The rows are grouped in 4 ways, from coarse to fine. Each group lies inside one group of the grouping before and may be the whole of it. The rows also spread widely along 14 directions, which tell nothing about the answers.
In the rows, 128 means zero.
Some rows, each with its group in each grouping after it:
[116 133 113 117  66 104 151 147 141 116 119 100 127 129 140 104 112 117
 165 156 131  97 177 126 105  99 154 115  99 127 132 135]
Peg q899 q199 Fifig
[119 142 102 111 116 134 125 125 118 143 105 119 118 148  97 141 118 147
 119 129 116 135 144 129 120 109 102 119 118 146 142 140]
zez q65 q958 zatu
[ 87 141 140 128 136 126 137 147  93 123 151 117 169 118 141 115 109 128
 128 129 163 133 139 144 126 140 113 154 112 153 133 115]
Sopum q229 q204 zeko
[137 141  98 137 108 120 138 127 129  90  96  98 179  78  93 130  63 169
 155 184 153 132  92 172  55 104 118 122 128 150 156 102]
zez q635 q694 bogip
[141 117 118 149 118 114 159 122 128  96 145 115 149 117 117 126  90 141
 145 164 141 190 101 125 106  99 149 143 135 170 139 103]
zez q401 q804 Nep
[128 114 140 155 141 125 131 111 157 122 160 122 146 155 123 123 105 127
 129 133 135 186 150 106 136 127 116 155 124 169 155  98]
zez q635 q694 zafo
[151 109  79 134 116 135 151 121 126  73 127 153 141 160 112  90 138 121
 115  93 150 109 143 119 125 102 107 123 156 183 142 117]
desab q22 q561 tupog
[126 138 122 138 134 116 133 107 131 122 123 133 125 153 121 129 120 147
 130 128 139 146 147 116 117 116 130 125 131 163 150 117]
desab q22 q397 rutak
[143 109 118 161 111 128 157 144 116 128 172  93 114 142 139 151 118 114
 135 120  98 154  52 115 117 122 122 137 145  72  67 125]
Sopum q229 q521 nemin
[129 129  94 128 112 116 117 121 112 132 121 100 122 158 127 158 135 144
 138 129 136 127 130 123 105  93 119 131 125 135 123 118]
desab q22 q63 ges
[126 126 101 132  91 133 146 111 135  67 104 129 112 110 110  83 156 109
 141 140 133 131 113 105 150  97 108  94 158 156 154 113]
zez q401 q804 nive
[137 118 106 132 147 140 117 127 154 151  85 118 108 114  87 160  94 164
 110 116 132 120 117 123 120 147  84 106 116 129 160 124]
zez q316 q779 doti
[ 85 127  91 140 133 142 101 100 123 141  71  87 150 109  87 150 132 166
 153 183 169 138  88 148  96 113 107 109 125 136 180 113]
Peg q899 q199 zazad
[100 121 111 106 127 135 131 146  79 106  99 102 109  79 102 135 135 151
 115 132 127 151 131 120 160 119  80 120 102 156 150 100]
Sopum q229 q40 rudo
[108 142  65 159 120 146 128 124  69 124 119 140 135 153 128 133 158 134
 127  94 160 128  67 152 121 109 103 121 189 147 134 164]
Peg q899 q21 Papon
[ 98  92 136 103 123 150 174 149 139 132 134 119 139 103  70 118 111 111
 115 163 134 146 138 123 140 127 133 138  75 149 109 106]
zez q316 q540 bur
[136  83  89  98  90 126 153 135 119  89 118 105  88 142 111 114 164 113
 134 127 112 121 161  99 146  78 120 109 102 142 100  97]
Sopum q91 q894 baz
[144 112 133 136  99 118 152 180 115  77 165 110 104  70 143 121 120  96
 116  87 110 138 108  93 185 116  90 145 138 150 122  86]
desab q22 q397 Valun
[124 174 112 122  62 117 141 128 125 128 140 103 135 168 121 110 100 124
 148 162  80 163 160 127 102  91 134 135 130 125 144 165]
zez q65 q274 musu
[ 91 117 111 138 137 139 168  93  91 113 127 126 178 155  93  97 114 142
 126 188 119 194 149 150  99 127 137 150  97 147 128 130]
Peg q386 q13 zaku
[105 141 162 130 136 111 126 124 165 165 141 118 141 169 140 155 116 130
 158 132 157  85 140 139  95 127 158 130 114 125  85  99]
Peg q899 q844 zub
[141 149  99 170 107  92 141  90 109  98 115 144  81 162 183 112 156 135
 154 106 140 127 120 105 119 116 130  90 169 117 134 151]
desab q670 q328 Zuz
[149 141  62 128  79 124 152 142 103 138 111 127  90 147 119 142 107 150
 128 111 125 141 115 127 102  85 143 106 148 143 143 190]
zez q316 q662 vur
[109 145 124 129 113 113 128 107 123 120 107 110 121 134 130 121 134 135
 145 155 124 134 142 124 123 116 112 117 114 120 129 119]
zez q65 q135 Fova
[136 142  87 109 113 110 124 129  77 113 108 114  91 139 126 163 140 172
 136 108 131 145 130 133 118  69 121 114 139 180 131 116]
Sopum q91 q894 bosir
[146 128 121 133 142 143  94  91 183 108  91 123  96 136  88 141 144 151
 123 113 126 138 120  97 156 112  74  94 162 173 188  76]
zez q316 q779 Zizos
[132 125 123 133 129 127 132 113 115  89 118 117 111 112 111 136 136 141
 128 128 111 160 113 121 144 103  91 124 133 157 121  78]
zez q635 q694 zafo
[ 78 100 126 119 103 149 167 159 117 152 153 106 119 124 118 115 150  84
 130 139 152 130  98 105 153 126 144 127 111 107 101 152]
Sopum q229 q204 zeko
[101 138 115 162 145 137 131  98 103 103 123 130 150 117 117 109 134 134
 119 143 144 160  93 123 134 146  85 134 152 137 165 117]
desab q22 q63 ges
[129  94  91 140 141 148 119 143 117 138 120 125  84 122  99 153 143 134
  91  75 139 162 109  82 184 124  81 126 145 171 177 130]
desab q22 q397 rutak
[119 105 127 128 134 135 175 112 147 143 128 150  99 156  95 121 122 128
 120 132 128 158 143 105 131 125 151 115 108 147 112 141]
zez q635 q694 zafo
[103 121 127 155  87 147 148 146 134 101 181 108 149 121 122 101 146  82
 146 136 142 170  69 107 167  98 129 145 180 160 151 115]
Peg q899 q844 zub
[127 185 143 139 110 103 141 123 121 109 150 133 139 139 148 121 102 142
 155 126 136 129 106 146  93 109 143 121 172 152 131 124]
Sopum q91 q894 bosir
[114  91  88 127 117 117 178 128 101 105 123 116 169 123 111  99  96 138
 137 180 160 160 158 144  92 112 148 149  75 152 125 132]
zez q65 q135 Fova
[129 151  62 119  98 115 126 136  57 100  99 146  98 161 155 104 148 133
 105  66 117 112 207 125 151 110  75 122 125 162 142 168]
zez q401 q804 nive
[130 120 104 127 120 122 143 127 118 141 133 114 120 162 115 149 115 144
 136 130 132 134 115 132  95 107 141 126 126 128 105 132]
Sopum q91 q894 baz
[148 126 114 169 111 121 113 131 157 160 133  94  88 138 134 165 104 129
 133 116 103 157  76  91 133 136 103 120 153  86 144 146]
zez q401 q804 nive
[102 103  86 143 137 144 157 121 102 142 134 144 126 146 113 122 142 127
 114 120 185 170 109 120 142 121 137 134 136 174 153 163]
zez q316 q779 Zizos
[125 146 140 101  91 136 131 154 195 119 123 128 141 118 101  98 101 102
 132 116 148  64 164 122 131 124 113 111 131 160 163 116]
zez q316 q779 Zizos
[120 111 102 138 131 125 133 120 101 129 125  99 124 146 127 141 121 154
 129 141 126 173 137 117 120 117 113 134 107 133 137 122]
Sopum q229 q204 zeko
[125 117 134 171 147 124 112 106 145 141 148  97 124 138 136 156 124 132
 134 136 135 181  88 107 140 138 100 145 138 121 143  98]
zez q316 q779 Zizos
[116 119  95 123 112 122 152 114  94 131 113 113 119 154 113 139 129 144
 136 154 125 158 149 136 101  95 139 128  94 138 100 136]
zez q635 q694 bogip
[108 113  99 144 126 125 159 113  85 110 133 116 152 135 120 110 121 131
 126 164 131 175 140 129 112 123 125 150 100 136 126 127]
desab q22 q397 Valun
[ 80 134 148 124 125 133 128 102 126 146  98  73 128 109  88 162 135 145
 159 209 103 152  89 142 104 112 129 117  92  91  94  82]
Peg q899 q199 zazad

New rows, each followed by its group in each grouping:
[112 129 157 130 146 127 125 120 123 113 124 105  91  99 117 159 153 144
 136 130 128 157  73 105 163 115 103 110 141 141 118  64]
Sopum q229 q40 rudo
[131 126 115 144 148 114 144 113 111 141 123 142 114 169 138 142 116 140
 117 104 124 124 144 131 109 143 118 131 111 117  80 135]
zez q401 q804 nive
[121 128  98 150 110 125 125 135 114 112 113 107 126 113 130 130 122 137
 137 122 134 128 110 128 130 120  96 122 141 134 152 123]
Peg q899 q199 Fifig
[127 153 129 128 110 115 131 145 108  84 148 136 133 126 154 107 137 108
 126  84 139 100 145 124 149 112  98 137 151 167 125  99]
desab q22 q397 Valun
[ 83 183 126 134 113 120 112 125  70 149 115 101 117 127 136 162 135 152
 143 138 110 152 105 150 123 111 110 130 135 124 125 136]
Peg q899 q199 zazad
[113 109  85 137 150 109 175 102  55 115 106 159  94 152 141 107 136 159
 104 118 128 189 192 116 146 134 121 131  83 159 125 161]
zez q65 q135 Fova
[131  94  91 166 142 133 121 134 114 122 149 126 135 164 143 135 142 121
 117  77 147 138 124 118 149 131  89 149 146 149 131 116]
Peg q899 q21 Papon
[ 95 147 110 152 116 111 123 118 116 143 108 108 142 119 144 113 101 137
 143 162 156 146 147 125 111 150 116 129 108 117 179 160]
zez q401 q804 nive
[135 130 134 168 132 121 140 117 155 106 142 140 100 128 135 132 132 138
 145 101 148 163  77  99 155 111 134 108 188 178 166 105]
Peg q899 q199 zazad
[135 109  95 133  84 153 158 142 134  85 147 114 156 145 102  85 130  90
 131 130 116 109 102 126 119 114 101 124 151 110 111 124]
Sopum q229 q40 rudo
[137 139 122 124 123 114 136 135 117 127 109 112 103 109 107 158  99 160
 123 128 106 141 121 123 116 115 115 120 117 138 127 110]
desab q22 q397 rutak
[156 103 103 126 114 145 138 129 153 105 158 138 129 191  95 133 151 107
 118  83 138 123 114 108 133  72 128 134 172 191 110  96]
desab q22 q397 rutak
[144 130 106 154 131 100 139 119 118 114 113 122 123 127 145 138  93 157
 139 127 137 133 135 137  94 130 115 123 115 126 122 123]
zez q635 q694 bogip
[145  87  89 155 121 124 131  98 178 145 120  99 139 177 100 130  93 145
 143 175 136 184 154  97  93 116 143 132 105 137 175 136]
zez q401 q804 nive
[141  98 124 137 139 124 166 125  96  86 137 122  95 100 109 143 132 142
 114 124  98 199  89 109 165 102 107 135 126 160  94  81]
zez q65 q135 Fova
[119 134 111 127 104 118 145 130 124 117 110 108 118 114 121 120 114 146
 149 153 140 135 123 120 113 116 131 103 124 129 154 133]
Sopum q229 q40 rudo
[114 124 112 144  98 119 133 133 100  99 147  96 128 119 145 119 152 105
 141 137 134 148 102 110 144 102 110 141 136 130 127 108]
desab q22 q561 tupog
[105 150 120 128 100  87 151 125 110 133 109 122  82 124 169 107 123 136
 154 141 136 114 170 111 120 136 145  95 101 100 138 163]
Sopum q91 q894 baz
[131 134 113 125 130 114 107 111 147 112  79 122 115 141 125 129 126 159
 139 119 126  92 189 126 120 124  94 100 111 148 154  93]
Peg q899 q21 Papon
[133 148 124 123 103 134 133 143 118 139 134 111  93 132 101 162 114 137
 120 113  87 166 108 117 141  97 109 126 141 145 121 129]
zez q635 q694 bogip
[136 126 106 165 128 103 147 114  96  84 134 129 128 118 157 113 117 138
 136 127 141 168 115 121 129 123 114 135 140 152 134 114]
zez q401 q804 nive
[ 91 152 149 146 120 132 146 100 123 120 121 125 113 137 121 104 140 118
 133 151  77 148 136 118 146 150 103 115 120  94 115 121]
Peg q899 q199 zazad
[139 125  99 111 141 105 143 162  93 136  97 146  77 124 143 145  96 172
 100  58 138 101 194 118 140 145 101 110  93 157 138 147]
Sopum q229 q40 rudo
[ 91 145 116 125 115 129 148 117  99 156 118 115 117 137 104 137 123 141
 125 163 119 165 129 120 117 124 136 127 108 121 136 158]
desab q22 q63 ges
[ 89 138 115 122 134 135 130 142  73 168 102 112  69  96 117 167 139 147
 104 113 122 168 109 114 172 137  94 120 105 127 138 155]
zez q316 q779 doti
[104 112 100 144 139 135 146 108  97 123 105 129 119 149 119 123 148 134
 122 126 119 130 133 133 129 138 101 121 110 112 100 125]
Peg q899 q199 zazad
[ 93 110 114 147 157 156 119 139 112 179 112 112  97  93  91 170 125 143
  99 117 148 177  69 106 170 157  82 127 125 130 172 146]
zez q316 q540 bur
[129  90 100 114 108 158 151 167 137 108 138 125 131 129  84 131 137 104
 115  86 137  98 102 127 148  95 109 131 143 169 101 100]
Peg q899 q199 zazad
[ 87 137  82 140  75 136 139 145  75 104 122 102 136 106 142 103 163  99
 149 136 151 109  87 140 139 104 107 122 152 115 128 151]
Peg q899 q844 zub
[139  79  98 119 113 136 153 120 148 105 131 108 147 146  75 138 123 140
 143 164 159 168 115 118 100  67 159 133 124 195 137  86]
desab q670 q328 Zuz
[130  90 109 148 159 138 111 105 144 120 114 134  90 155 115 127 161 125
  98  84 129 144 159  73 183 143  70 121 125 154 163  98]
desab q22 q397 rutak
[111 125 124 131  88 135 185 141 137 115 142 121 146 109  94  94  94 103
 138 176 123 154 103 125 112 121 156 128 122 125 120 148]
zez q401 q804 nive
[120  93 124 159 153 131 140 117 141 125 141 117 145 124 107 122 103 136
 115 146 145 188 124  98 139 147 111 151 112 154 173 106]
desab q22 q561 tupog
[104 133 125  88  92 143 152 130 131 132 125 111 130 161  82 111 130 111
 130 158  93 112 162 132 110 107 128 120  98 115  93 125]
Sopum q91 q894 baz
[142 116 108 169 152  97 125  82 120  89 124 135 131 169 170 119 144 139
 143 117 156 131 144 122 114 125 109 129 132 141 110  90]
zez q401 q804 nive
[107 122 105  87  67 133 123 150 136  97 101  73 142  91  95 105 134 103
 146 173 120  94 155 126 132  89  87 119  90 125 141  97]
zez q65 q958 zatu
[111 168 122 135 133 137 122  93 121 130 111 139 127 154  97 130 131 154
 124 134 128 156 113 125 118 115 114 114 161 165 167 130]
desab q22 q561 tupog
[123 137  91 159 134 129 131  98  92 110 126 126 153 150 114 126 112 156
 126 147 137 202 113 135 111 111 111 145 149 173 165 132]
zez q401 q804 nive
[125 108  83 136 120 126 154 127  87  65 134 143 146 136 136  71 137 120
 118 106 146 136 171 126 141 124  91 136 128 173 151 120]
Sopum q91 q894 bosir
[114 135 131 133 129 122 147 111 118 123 117 132  87 131 124 127 145 128
 119 123 107 132 127 101 148 136 108 110 124 113 113 122]
desab q22 q63 ges
[123 132  93 151 111 148 152  93 156 125 109 142 146 185  92  98 122 128
 138 143 119 116 121 136  87 127 130 102 153 116 133 155]
Peg q899 q199 zazad
[ 95 153 139 118 152 119 140 132  80 163 123 138  95 126 117 168 122 161
 107 110 135 165 129 124 141 125 133 135 114 169 124 135]
desab q22 q397 rutak
[ 84  97  98 143 115 142 116 109 131 118  97  87 123 114 115 126 186 111
 159 161 171 119  80 115 144 105 109 105 132 118 142 100]
Peg q899 q199 zazad
[136 128 140 122 140 140 165 115 157 125 113 150 102 120  78 135 103 148
 115 131 117 139 103 122 121 126 135 101 132 152 114 110]
zez q316 q662 vur
[138 101  94 148 124 133 170 147 126 119 134 145 126 121 121 116 105 119
 116 102 153 113 100 128 122 142 119 124 133 127 112 148]
zez q316 q540 bur
[144 127  63 135  92 107 125 145  70 102 112  79 127 109 139 154 109 159
 148 137 129 130  91 152  84  89 103 128 133 115 121 125]
Sopum q91 q894 baz
[104 128 122 132 124 153 161 132 129 126 118 140 131 115  81 109 109 132
 112 135 114 145 119 126 141 143 112 119 131 145 145 137]
Peg q899 q844 zub
[130 118 112 146 123 109 129 120 140 131 118 105 107 122 133 153 127 143
 148 138 158 126  94 107 114 112 134 113 134 125 137 113]
desab q22 q63 ges
[139 104 148 145 147 118 152 144 163 129 164 147 111 132 130 142 109 120
 124  88 171 149 106  95 155 122 147 138 148 189 130 102]
zez q401 q804 Nep
[123 136 124 139  99 130 129 125 146  83 153 133 131 145 131  88 159  91
 136 106 150 129 131  94 164  97 113 126 174 182 168 106]
desab q22 q397 rutak
[116 114 122 155 149 122 142 117 108 153 127 108 112 124 122 163 114 148
 126 144 127 176  77 123 123 138 116 136 115 103 104 128]
zez q65 q135 Fova
[117 100  97 112 135 157 147 129 150 128  86 145 135 130  66 102 109 126
  96 121 135  99 164 122 129 152  90 112  99 144 144 136]
zez q401 q804 nive
[110 142 111 129  94 125 136 148 109 125 125 108 114 119 123 137 125 132
 140 124 123 139 118 127 136 100 123 123 137 149 142 132]
Peg q899 q199 zazad
[119  99 100 155 146 121 121 124 122 127 125 123 125 134 143 132 137 125
 126 106 179 134 121 109 144 134 103 135 128 150 144 119]
zez q401 q804 nive
[110 129 119 121 137 124 164 105 111  79 110 159 134 118 119  86 140 133
 126 133 164 128 156 136 136 121 122 115 120 187 135 104]
zez q316 q779 Zizos
[151 153  89 127 115 131 130 146  86 120 115 131 114 138 109 151 102 154
  98  79  89 118 119 139 114 119  78 130 146 136 117 140]
desab q22 q561 tupog
[114 122 128 138 121 110 142 122 171 148 137 141 101 165 153 115 145 110
 157 108 195  82 125 101 122 128 165  95 148 131 136 146]
Sopum q91 q894 baz
[126 133 121 128 111 119 142 127 141 123 116 117  96 125 121 131 124 146
 145 133 139 140 114 104 130 110 135  96 140 142 156 126]
Sopum q229 q40 rudo
[124 167 157 114 111 111 132 135 146 134 130 118 130 130 115 134  79 142
 134 144 103 145 166 125 116 120 129 134 111 154 139 114]
zez q401 q804 Nep
[ 92 113 172 103 139 152 144 133 143 119 143 134  95 117  86 126 167  96
 107 112 121 156 138  92 205 115 104 128 115 183 112  72]
zez q635 q694 bogip
[140 107 138 131 144 119 137 130 131 103 129 118 115 119 120 143 120 129
 118 114 111 130 130 117 141 127  95 136 107 138  85  68]
zez q401 q804 nive
[127 104 110 147 131 148 170 137 158 105 118 136 172  98  70 103  66 144
 122 149 141 136 103 143  99 146 121 126 130 155 161 119]
Peg q899 q199 zazad
[110 118 133 111 129 157 163 125 159 132 120 150 117 135  76 114 137 110
 115 122 145 110 112 120 141 126 130 105 130 152 113 124]
zez q316 q779 doti
[117 158 110 161 115 100 156  87 106 135 119 132 100 155 154 117 121 149
 149 160 119 176 119 117 105 129 144 107 133 102 138 174]
zez q65 q958 zatu
[138 128 112 114 119 124 122 123 167 131 102 119 126 146 106 138 108 148
 137 127 152 101 159 128 104 107 124 111 115 161 149 111]
zez q316 q779 doti
[121 127 125 157 148 133 143  87 145 144 127 143  97 180 121 134 150 141
 136 122 144 153  85 102 125 132 138  96 165 122 129 139]
Sopum q229 q40 rudo
[121 113 108 131 136 129 154 110 136 134 123 155 111 176 118 117 145 124
 117 105 152 107 150 109 124 127 135 114 127 142 115 140]
desab q22 q63 ges
[ 65 154 112 100  88 112 168 160  23 105 118  99 140  84 155  92 131 118
 135 162 124 120 169 157 122 128 113 137  64 100  94 150]
Sopum q229 q521 nemin
[125  88  80 161 128 125 145 126 128 114 108 112 141 104 132 105 107 129
 130 142 173 130 124 122 118 153 101 126 105 115 164 140]
zez q316 q779 doti
[ 95 145 127 128 108 122 129 136 108 137 108  96 108 100 118 145 120 145
 141 151 112 156 126 123 139 116 117 121 111 132 149 121]
Peg q899 q199 zazad
[116 124 123 148 137 121 145 142  99 126 160 132 136 134 139 127 108 125
 105 103 133 158 140 114 145 145 104 162 121 149 136 128]
desab q22 q63 ges
[119 133  96 137 121 106 167 118  44  83  99 122 100  88 140 126 140 151
 127 141 113 144 101 138 119 117 110 116 111 112  86 120]
desab q22 q561 tupog
[132 103  87 133 112 130 149 136 119  80 102 130 127 115 117  98 126 131
 123 110 132 107 156 126 137 121  93 115 121 154 143 112]
Peg q899 q199 Fifig
